The rows are grouped in 4 different ways at once. Each group adds its own fixed numbers to the row, and there is some noise. The rows also spread widely along 10 directions, which tell nothing about the answers.
In the rows, zero is written as 100.
Some rows, each with its group in each grouping after it:
| 114 |  99 |  74 |  92 |  77 |  79 |  96 |  69 |  93 |  86 |  94 | 119 | 118 |  85 | 103 | 118 | 105 | 109 | 107 |  78 | 121 |  97 | 129 | 142 |  92 |  99 |  89 | 113 | 115 |  77 | 102 |  98 |  91 |  74 |
z_741 z_267 z_683 z_893
|  99 | 112 | 110 |  74 |  75 |  86 | 107 |  90 | 100 | 116 |  83 |  95 |  99 |  79 | 134 | 112 |  94 | 105 |  98 |  77 |  96 |  75 |  93 | 125 |  92 |  76 |  94 | 121 | 128 |  73 |  69 | 111 | 108 |  79 |
z_690 z_345 z_378 z_579
| 106 |  64 | 109 |  96 |  92 |  89 |  94 | 112 |  68 | 131 | 127 | 118 | 120 | 121 |  99 |  89 |  95 | 114 |  88 | 100 | 123 |  70 | 107 | 100 |  80 |  94 | 103 |  87 | 137 | 107 |  85 | 118 |  56 | 102 |
z_3 z_658 z_300 z_204
|  95 |  71 | 102 |  99 | 100 | 103 |  73 | 103 |  90 | 131 | 128 |  89 |  98 | 114 |  95 | 100 |  89 | 108 |  85 | 105 | 114 |  87 |  80 |  97 | 100 | 102 | 109 |  90 | 107 | 124 |  95 | 124 |  82 | 110 |
z_3 z_69 z_300 z_893
|  70 |  88 |  85 |  87 |  88 |  63 |  90 |  78 |  99 |  91 |  90 |  95 |  97 |  91 |  97 | 129 |  74 |  83 |  95 |  76 | 119 | 106 |  96 |  94 |  97 | 101 | 104 | 129 | 111 | 106 | 114 | 116 |  72 | 104 |
z_608 z_470 z_683 z_579
|  94 |  88 | 106 |  77 |  80 |  94 | 100 | 110 |  92 | 132 | 105 |  76 |  90 |  79 | 119 |  83 | 110 | 106 |  97 |  79 | 102 |  83 | 102 | 109 |  84 |  85 | 112 | 115 | 116 |  96 |  83 | 135 |  96 |  84 |
z_608 z_69 z_378 z_204
| 111 |  87 | 122 | 116 |  90 |  83 |  98 |  87 | 124 | 106 |  77 |  93 | 102 | 113 |  96 | 119 |  93 | 108 |  97 | 108 | 125 |  98 | 111 |  97 |  93 | 102 |  93 | 102 |  88 |  96 | 101 | 105 |  71 | 107 |
z_741 z_267 z_683 z_496
| 111 |  68 | 105 | 126 | 100 |  72 |  87 | 104 | 102 | 100 |  94 |  91 | 105 |  74 |  94 | 107 |  92 |  86 |  78 |  95 | 117 |  97 |  98 | 110 |  88 | 102 |  84 | 108 | 105 | 106 |  92 | 115 |  64 | 123 |
z_17 z_658 z_300 z_496
| 100 |  83 | 105 |  85 |  82 | 108 |  90 |  91 |  67 | 120 | 123 | 111 | 109 |  91 | 110 |  96 |  88 | 105 |  99 |  92 | 105 |  65 |  70 | 131 | 107 |  97 | 100 | 106 | 147 |  93 |  60 | 105 | 109 |  93 |
z_17 z_470 z_683 z_579
|  97 | 101 |  95 |  83 |  83 |  98 |  94 |  71 |  71 |  87 | 106 | 130 | 110 | 101 |  98 | 125 |  87 | 115 | 111 |  80 | 103 |  85 |  89 | 135 | 120 | 101 |  93 | 120 | 131 |  94 |  80 | 100 | 113 |  87 |
z_690 z_345 z_683 z_204
|  83 |  71 |  82 | 102 | 104 |  77 |  71 |  85 | 116 | 105 |  93 |  73 |  90 |  86 |  98 | 107 |  92 |  84 |  92 |  94 | 125 | 111 |  90 |  85 |  96 | 102 | 106 | 104 |  92 | 116 | 112 | 120 |  75 | 109 |
z_3 z_345 z_300 z_496
| 116 |  76 |  92 | 123 |  93 |  90 |  74 |  92 | 126 | 106 |  99 |  70 |  90 |  83 | 111 | 111 | 107 |  98 |  85 | 115 | 111 | 101 |  86 | 108 |  97 |  96 |  95 |  97 |  89 | 105 |  96 | 117 |  88 | 110 |
z_17 z_345 z_300 z_893
| 105 |  62 | 101 | 118 | 108 |  64 | 107 |  91 | 105 | 103 |  86 | 105 | 122 |  99 |  79 | 101 |  94 |  95 | 112 |  90 | 146 |  91 | 119 | 106 |  74 | 109 |  97 | 106 | 105 |  91 | 101 |  81 |  47 | 103 |
z_741 z_345 z_683 z_579
| 124 | 108 |  90 |  98 |  89 | 101 |  89 |  82 | 120 | 111 |  79 |  84 | 100 |  82 | 121 | 116 | 109 | 106 |  96 |  96 | 101 |  96 | 104 | 148 | 111 |  94 |  94 | 105 |  88 |  76 |  89 | 102 | 113 |  82 |
z_3 z_345 z_683 z_893
| 104 |  98 | 107 |  90 |  89 |  74 |  93 |  87 |  93 | 114 |  88 |  97 | 112 | 100 | 133 | 123 |  80 |  93 |  91 |  93 | 102 |  85 |  83 | 112 |  93 |  80 |  97 | 108 | 140 |  89 |  74 | 113 |  81 | 105 |
z_690 z_345 z_300 z_204
| 126 | 103 |  98 | 102 |  94 |  71 |  99 |  90 | 121 | 102 |  62 |  90 | 107 |  92 | 128 | 124 | 104 | 105 |  94 |  96 | 111 |  99 | 125 | 129 |  85 |  91 |  96 | 107 |  93 |  76 | 106 | 105 |  76 |  87 |
z_690 z_69 z_683 z_204
| 105 | 103 |  83 |  82 |  87 |  82 |  79 |  89 |  91 | 116 | 102 | 100 | 104 |  89 | 133 | 117 |  89 |  95 |  74 |  92 | 104 |  88 |  98 | 123 |  92 |  86 |  99 | 101 | 123 |  90 |  91 | 121 |  83 |  90 |
z_3 z_658 z_300 z_579
| 112 | 100 |  89 | 103 |  70 |  77 |  88 |  77 |  88 |  68 |  96 | 136 | 103 |  87 |  93 | 138 |  98 | 117 |  80 |  82 | 105 |  97 | 129 | 128 | 102 | 101 |  69 | 123 | 107 |  89 | 104 | 117 |  81 |  93 |
z_17 z_345 z_683 z_496
|  82 |  88 | 102 |  98 |  93 |  76 |  96 |  97 | 107 | 103 |  84 |  90 |  92 |  97 |  83 | 131 |  79 |  99 |  86 |  75 | 114 | 112 | 109 | 104 | 103 | 108 |  94 | 125 |  83 | 107 | 115 | 119 |  78 | 105 |
z_608 z_658 z_683 z_893
| 112 | 108 | 125 | 110 |  71 |  82 | 105 |  79 | 128 |  84 |  76 | 103 |  94 | 125 | 103 | 148 |  99 | 127 |  90 | 103 | 108 | 101 | 115 | 100 | 104 |  90 |  75 | 117 |  88 |  92 | 104 | 114 |  78 | 100 |
z_17 z_69 z_378 z_893
| 121 |  79 |  89 |  95 | 104 |  71 |  96 |  79 |  95 | 110 |  86 | 115 | 137 | 125 | 114 | 116 |  95 | 105 | 108 | 102 | 140 |  84 | 125 | 124 |  79 | 106 | 102 |  83 | 129 |  74 |  96 |  86 |  53 |  93 |
z_17 z_267 z_683 z_204
| 104 |  85 | 111 | 109 |  72 |  88 |  81 | 106 |  77 | 108 | 129 | 108 |  95 |  96 | 104 | 111 |  86 | 106 |  68 | 100 |  96 |  90 |  89 | 107 |  91 |  87 |  91 | 111 | 122 | 121 |  90 | 135 |  74 | 115 |
z_741 z_69 z_683 z_893
| 121 | 103 |  97 | 120 |  82 |  93 |  69 |  85 |  97 |  82 | 102 | 102 |  89 |  79 | 107 | 134 |  95 | 100 |  70 | 104 |  87 | 100 |  87 | 135 | 123 | 101 |  80 | 118 |  98 | 106 |  97 | 126 | 100 | 116 |
z_608 z_470 z_683 z_496
| 102 |  87 | 102 |  96 |  84 | 102 |  75 |  98 |  71 | 113 | 123 | 100 |  98 |  66 | 113 |  99 |  88 |  96 |  84 |  90 |  88 |  75 |  67 | 129 | 111 |  91 |  91 | 113 | 135 | 108 |  69 | 128 | 113 | 107 |
z_690 z_470 z_300 z_496
| 118 |  99 | 115 | 128 |  71 |  81 |  98 |  88 | 120 |  86 |  84 |  82 |  92 |  69 | 111 | 119 | 105 |  96 |  88 | 105 |  96 |  98 |  82 | 119 | 103 |  86 |  74 | 123 |  99 |  97 |  79 | 114 | 100 | 113 |
z_17 z_267 z_300 z_893
| 101 |  93 |  87 |  84 |  97 |  91 |  73 |  75 | 104 | 115 |  95 |  84 | 107 |  98 | 125 | 118 |  84 |  92 |  93 |  95 | 117 |  96 |  88 | 109 | 104 |  94 | 109 |  97 | 120 |  95 |  93 | 118 |  90 |  96 |
z_741 z_470 z_378 z_496
|  96 |  83 |  83 | 106 |  83 |  73 |  80 |  81 |  83 |  85 | 111 |  96 | 109 |  77 | 126 | 101 |  95 |  81 |  94 | 102 | 106 |  95 |  73 | 110 |  93 |  83 | 103 | 110 | 140 | 104 |  84 | 114 |  88 | 105 |
z_690 z_658 z_683 z_204
| 113 | 109 | 112 |  91 |  87 | 113 |  93 |  78 | 115 | 119 |  92 |  92 |  93 | 110 | 111 | 119 | 100 | 119 | 107 | 105 | 108 |  83 |  85 | 123 | 117 | 102 | 102 | 100 |  98 |  85 |  81 |  98 | 118 |  88 |
z_608 z_267 z_300 z_579
| 106 |  88 | 124 | 120 | 101 |  70 |  96 |  98 | 120 | 106 |  75 |  83 |  95 | 106 | 103 | 132 |  77 |  90 |  82 | 107 | 109 |  99 |  88 | 100 |  97 |  97 |  94 | 113 |  95 | 101 |  94 | 106 |  63 | 128 |
z_608 z_345 z_683 z_579
| 113 |  85 |  91 | 100 |  86 | 102 |  76 |  80 | 114 | 122 | 110 |  83 | 105 | 113 | 116 | 104 | 104 | 111 | 104 | 119 | 125 |  90 |  92 | 102 |  95 |  95 | 110 |  78 | 108 |  96 |  95 | 109 |  92 |  90 |
z_741 z_267 z_300 z_893
| 105 | 111 |  90 |  87 |  80 |  98 |  87 |  62 | 122 |  92 |  86 |  93 |  95 |  99 | 119 | 124 | 103 | 112 | 108 |  99 | 113 |  98 |  97 | 115 | 108 |  89 | 101 | 109 | 100 |  81 |  95 | 103 | 108 |  77 |
z_741 z_345 z_378 z_579
| 104 |  81 |  87 |  90 |  78 |  75 |  83 | 105 |  93 | 129 | 107 |  90 | 105 |  89 | 130 |  97 | 100 |  96 |  78 |  97 | 111 |  83 | 111 | 111 |  73 |  81 | 103 |  97 | 125 |  92 |  97 | 128 |  67 |  93 |
z_3 z_470 z_683 z_893

New rows. What belongs after each?
| 112 | 101 |  95 | 101 | 100 | 101 |  70 |  73 | 107 | 107 | 100 |  88 | 101 | 101 | 121 | 127 |  84 |  95 |  90 | 112 | 103 |  93 |  64 | 125 | 126 |  98 | 101 |  97 | 111 | 101 |  85 | 105 | 104 | 107 |
z_3 z_470 z_300 z_579
|  94 | 100 |  86 |  71 |  79 |  75 | 103 |  75 | 105 | 107 |  77 |  87 | 107 |  80 | 127 | 109 | 101 |  96 | 112 |  73 | 117 |  94 | 105 | 118 |  85 |  89 | 102 | 114 | 126 |  76 |  87 | 110 |  97 |  75 |
z_17 z_267 z_300 z_204
|  86 |  92 |  90 |  81 |  64 | 104 |  73 | 106 |  71 | 120 | 141 |  95 |  78 |  73 | 116 |  99 | 100 | 110 |  74 |  82 |  82 |  83 |  84 | 111 | 102 |  83 |  98 | 118 | 125 | 115 |  84 | 152 | 112 |  95 |
z_608 z_345 z_378 z_893
| 109 | 102 |  94 | 102 | 105 |  93 |  90 |  72 | 109 |  86 |  78 |  89 | 102 |  74 |  99 | 131 |  85 |  94 | 107 |  80 | 102 | 106 |  83 | 143 | 128 | 110 |  90 | 126 |  92 |  98 |  95 | 101 | 116 | 100 |
z_690 z_470 z_300 z_204
|  91 |  77 | 112 |  84 |  92 |  84 | 101 |  79 | 107 | 119 |  94 |  85 | 116 | 132 | 121 | 101 |  96 | 103 | 119 | 109 | 135 |  83 |  83 |  77 |  86 |  86 | 117 |  92 | 140 |  90 |  80 | 101 |  75 |  96 |
z_17 z_69 z_378 z_204
|  86 |  85 |  87 |  91 | 101 |  96 |  86 |  59 | 106 |  90 |  93 | 100 | 106 | 119 |  96 | 121 |  90 | 105 | 127 |  97 | 129 | 101 |  83 | 103 | 118 | 108 | 112 | 104 | 106 |  99 |  99 |  91 | 105 |  90 |
z_690 z_345 z_683 z_204
| 107 | 105 | 108 | 101 |  73 | 102 |  79 |  83 | 112 | 102 |  99 |  93 |  87 | 111 | 120 | 123 | 104 | 115 |  83 | 119 | 100 |  95 |  90 | 101 | 113 |  88 |  99 | 100 | 103 |  95 |  95 | 122 | 103 |  98 |
z_608 z_658 z_683 z_496
| 126 | 108 |  97 |  91 |  73 |  86 |  89 |  85 |  83 | 106 | 109 | 103 | 109 |  88 | 143 | 109 | 109 | 102 |  89 | 105 |  93 |  76 |  85 | 135 |  97 |  77 |  98 | 104 | 148 |  78 |  68 | 115 |  98 |  94 |
z_608 z_69 z_300 z_204
| 111 |  84 | 132 | 114 | 103 |  85 |  94 | 105 | 106 | 126 |  90 |  79 | 107 | 110 | 121 | 114 |  76 |  93 |  85 | 116 | 103 |  85 |  66 | 101 |  99 |  87 | 101 |  96 | 120 | 107 |  72 | 114 |  76 | 127 |
z_690 z_658 z_300 z_204
| 112 |  81 | 118 | 119 |  85 |  96 |  84 |  98 |  71 | 101 | 121 | 118 | 106 |  97 |  96 | 108 |  87 | 102 |  79 | 106 |  99 |  77 |  74 | 121 | 115 |  96 |  84 | 108 | 128 | 114 |  73 | 116 |  86 | 122 |
z_3 z_470 z_683 z_496
|  89 |  77 | 100 |  96 |  89 |  82 |  86 |  95 |  84 | 108 | 115 |  96 |  99 |  94 |  97 | 110 |  84 |  96 |  91 |  88 | 109 |  92 |  83 |  99 | 102 |  99 | 103 | 116 | 125 | 118 |  95 | 128 |  77 | 114 |
z_608 z_470 z_300 z_204
| 114 |  89 | 111 | 107 |  65 |  68 | 113 | 102 |  71 |  92 | 102 | 118 | 114 |  66 | 117 |  95 | 105 |  99 |  94 |  84 |  98 |  70 | 101 | 131 |  83 |  76 |  80 | 128 | 148 |  85 |  70 | 114 |  81 |  96 |
z_690 z_470 z_683 z_204
| 116 | 101 |  93 |  98 |  87 |  87 | 104 |  79 |  87 |  78 |  90 | 125 | 112 |  87 |  90 | 118 | 108 | 113 | 106 |  75 | 110 |  97 | 121 | 149 | 109 | 105 |  84 | 126 | 102 |  86 |  95 |  98 |  93 |  81 |
z_3 z_69 z_683 z_204
|  98 |  72 |  83 |  91 |  92 |  94 |  83 |  88 |  66 | 109 | 132 | 121 | 114 |  88 |  83 |  99 |  90 | 106 | 100 |  80 | 125 |  79 |  98 | 122 |  95 | 109 |  99 | 107 | 132 | 106 |  92 | 109 |  83 |  93 |
z_741 z_470 z_300 z_579
|  97 |  85 | 117 |  87 |  80 |  95 | 107 | 103 |  76 | 124 | 117 | 105 | 111 |  92 | 116 |  81 | 101 | 105 |  96 |  89 | 108 |  62 |  83 | 115 |  89 |  81 | 100 | 106 | 144 |  91 |  59 | 110 |  90 |  90 |
z_3 z_658 z_378 z_579
|  97 |  81 |  93 | 100 | 103 |  86 |  78 |  67 | 115 |  94 |  88 | 102 | 107 | 126 |  94 | 134 |  86 | 110 | 103 | 101 | 136 | 101 | 103 |  91 | 107 | 109 | 100 |  95 | 101 |  97 | 109 | 104 |  73 | 102 |
z_17 z_345 z_378 z_496
| 103 |  81 |  94 | 106 | 114 |  85 |  87 |  88 |  86 | 101 |  92 | 102 | 109 |  69 |  81 | 116 |  77 |  90 |  95 |  69 | 112 |  95 |  95 | 139 | 108 | 119 |  85 | 120 | 102 | 107 |  92 | 105 |  93 | 109 |
z_690 z_267 z_300 z_496
| 110 |  77 |  86 |  97 | 115 | 101 |  77 |  97 |  92 | 131 | 108 |  91 | 106 |  90 |  94 | 110 |  84 | 105 |  92 |  86 | 114 |  89 |  99 | 134 | 102 | 116 | 100 |  95 |  94 | 107 |  99 | 114 |  95 | 101 |
z_690 z_267 z_300 z_893
| 140 |  90 |  97 | 116 | 111 |  95 |  87 |  96 | 100 | 111 |  95 | 108 | 114 |  95 |  86 | 128 |  91 | 112 |  84 |  89 | 114 |  94 | 120 | 155 | 104 | 117 |  82 | 101 |  86 |  95 | 102 | 102 |  78 | 103 |
z_741 z_69 z_300 z_893
| 102 |  98 |  94 | 101 |  80 |  69 |  93 |  84 |  87 |  87 |  90 | 113 | 105 |  74 | 104 | 117 |  95 |  94 |  89 |  79 | 107 |  93 | 108 | 128 |  97 |  96 |  84 | 124 | 121 |  90 |  93 | 112 |  82 | 102 |
z_608 z_267 z_683 z_496
| 106 |  88 | 108 | 115 | 104 |  65 |  84 |  95 | 107 | 105 |  82 |  92 | 105 |  90 | 102 | 139 |  60 |  80 |  70 |  89 | 108 | 104 |  91 | 110 |  96 | 100 |  88 | 118 | 104 | 111 | 103 | 118 |  53 | 129 |
z_741 z_470 z_300 z_579
|  83 |  69 | 103 |  88 | 109 |  67 | 111 |  90 | 105 | 115 |  81 |  92 | 119 | 108 |  78 | 106 |  83 |  94 | 121 |  71 | 144 | 102 | 113 |  93 |  81 | 110 | 109 | 113 | 110 | 102 | 105 |  99 |  58 |  99 |
z_741 z_69 z_300 z_204
|  87 |  75 |  75 |  88 | 117 |  83 |  89 |  85 | 108 | 118 |  89 |  70 | 107 |  74 |  94 |  97 |  91 |  81 | 113 |  68 | 128 | 106 |  98 | 123 |  98 | 112 | 111 | 110 |  93 | 101 | 104 | 105 |  92 |  92 |
z_3 z_267 z_378 z_893
| 103 |  86 | 114 | 111 |  85 |  85 |  91 |  86 | 125 | 114 |  89 |  83 |  93 | 120 | 118 | 112 |  97 | 110 |  97 | 126 | 121 |  90 |  91 |  82 |  87 |  88 | 107 |  91 |  98 | 101 |  99 | 108 |  76 | 103 |
z_690 z_267 z_683 z_579
| 103 |  68 | 105 |  98 | 110 | 114 |  82 | 113 |  89 | 135 | 116 |  86 |  91 |  92 |  90 |  95 |  90 | 115 |  92 |  88 | 105 |  85 |  93 | 116 | 104 | 109 | 107 | 101 |  91 | 120 |  92 | 128 |  96 | 101 |
z_690 z_345 z_378 z_204
|  75 | 105 |  98 |  78 |  78 |  78 | 100 |  75 |  77 |  86 | 101 | 114 |  99 |  80 |  90 | 127 |  76 |  93 | 100 |  61 | 103 |  92 |  80 | 119 | 116 |  99 |  88 | 144 | 132 | 100 |  86 | 111 | 102 |  99 |
z_608 z_470 z_300 z_579
| 106 |  75 | 123 | 117 |  88 |  74 | 110 | 104 | 109 | 106 |  84 |  94 | 102 |  95 |  85 |  97 | 109 | 105 | 101 |  94 | 128 |  88 | 115 |  99 |  81 |  99 |  92 | 112 |  99 |  93 |  97 | 105 |  63 | 106 |
z_608 z_69 z_683 z_496
|  95 |  80 |  89 | 112 | 106 |  78 |  78 |  91 | 104 |  97 | 100 |  95 |  95 |  92 |  80 | 131 |  77 |  94 |  80 |  84 | 111 | 112 |  97 | 111 | 110 | 111 |  87 | 116 |  85 | 123 | 115 | 118 |  73 | 118 |
z_3 z_345 z_300 z_893
|  91 |  83 |  82 |  96 |  84 |  72 |  82 |  81 |  84 |  91 | 117 | 113 | 109 |  99 |  90 | 122 |  85 | 100 |  90 |  82 | 121 | 101 | 103 | 104 |  91 |  99 |  93 | 113 | 122 | 113 | 108 | 119 |  69 | 103 |
z_741 z_69 z_300 z_893
| 120 |  72 | 109 |  99 | 120 |  99 |  82 | 119 | 116 | 163 |  91 |  73 | 105 | 114 | 108 | 109 |  82 | 111 |  84 | 103 | 118 |  82 | 108 | 114 |  86 | 106 | 107 |  77 |  86 |  98 |  99 | 115 |  70 | 107 |
z_690 z_345 z_300 z_893
| 122 |  88 | 101 |  97 | 102 |  91 |  92 |  82 | 105 | 120 |  84 |  89 | 121 |  99 | 127 |  97 | 104 | 100 | 110 | 108 | 125 |  78 |  93 | 127 |  90 |  93 | 108 |  85 | 125 |  72 |  76 |  89 |  92 |  88 |
z_690 z_69 z_683 z_496
| 122 |  75 | 135 | 117 |  76 |  93 | 111 | 108 |  61 | 105 | 130 | 131 | 119 | 106 |  93 |  90 | 107 | 120 |  98 | 103 | 106 |  56 |  89 | 121 | 101 |  89 |  82 | 113 | 150 | 100 |  59 | 110 |  76 | 110 |
z_608 z_470 z_378 z_204
|  89 |  79 |  86 |  91 | 101 |  68 |  90 |  87 |  73 | 100 | 100 | 116 | 119 |  95 |  89 | 121 |  70 |  88 |  94 |  69 | 120 | 102 | 111 | 118 |  91 | 110 | 100 | 117 | 123 | 110 | 103 | 113 |  62 | 106 |
z_741 z_267 z_683 z_204
| 106 | 103 |  75 | 102 |  89 |  78 |  80 |  82 | 102 |  82 |  96 |  90 |  91 |  64 | 105 | 129 | 102 |  93 |  83 |  76 |  97 | 112 | 104 | 137 | 108 |  99 |  88 | 129 |  92 |  99 | 110 | 123 |  95 |  98 |
z_608 z_69 z_378 z_893
| 115 |  98 |  98 | 111 |  70 |  92 |  96 |  99 |  89 |  90 | 106 | 103 |  92 |  56 |  96 | 108 | 110 | 106 |  86 |  81 |  90 |  89 | 102 | 148 | 109 |  97 |  76 | 134 | 101 |  95 |  90 | 121 | 108 |  97 |
z_608 z_470 z_683 z_893
|  87 | 116 | 101 |  92 |  55 |  80 |  97 |  62 |  90 |  67 | 104 | 122 |  94 |  96 | 116 | 130 |  95 | 104 | 101 |  95 |  99 |  89 |  76 | 106 | 116 |  79 |  88 | 133 | 139 |  89 |  78 | 105 | 108 |  95 |
z_608 z_345 z_683 z_579
| 127 |  79 | 118 | 122 |  95 |  87 | 105 | 105 | 140 | 128 |  77 |  63 | 100 |  93 | 114 |  94 | 117 | 109 | 105 | 118 | 122 |  83 | 102 | 110 |  82 |  87 |  96 |  92 |  88 |  82 |  86 |  98 |  85 |  96 |
z_690 z_345 z_300 z_893
|  80 |  93 | 101 |  88 |  71 |  84 | 100 |  99 |  90 |  98 | 101 |  89 |  86 |  58 |  97 | 102 |  91 |  96 |  91 |  63 |  96 | 105 |  93 | 108 |  96 |  89 |  92 | 139 | 109 | 114 |  91 | 138 | 104 |  95 |
z_741 z_658 z_300 z_204
|  92 | 105 |  68 |  71 |  83 |  69 |  82 |  78 |  65 |  87 | 101 | 128 | 111 |  78 | 120 | 133 |  77 |  94 |  83 |  63 |  95 |  95 | 107 | 138 |  97 |  90 |  91 | 127 | 138 |  93 |  96 | 123 |  88 |  89 |
z_690 z_345 z_683 z_204
| 113 |  95 |  89 | 110 |  73 |  70 |  93 |  83 |  82 |  73 | 110 | 139 | 116 |  99 |  96 | 130 |  99 | 117 |  85 |  93 | 112 |  90 | 120 | 124 |  93 |  90 |  72 | 116 | 124 |  91 | 101 | 109 |  71 |  95 |
z_690 z_658 z_300 z_893
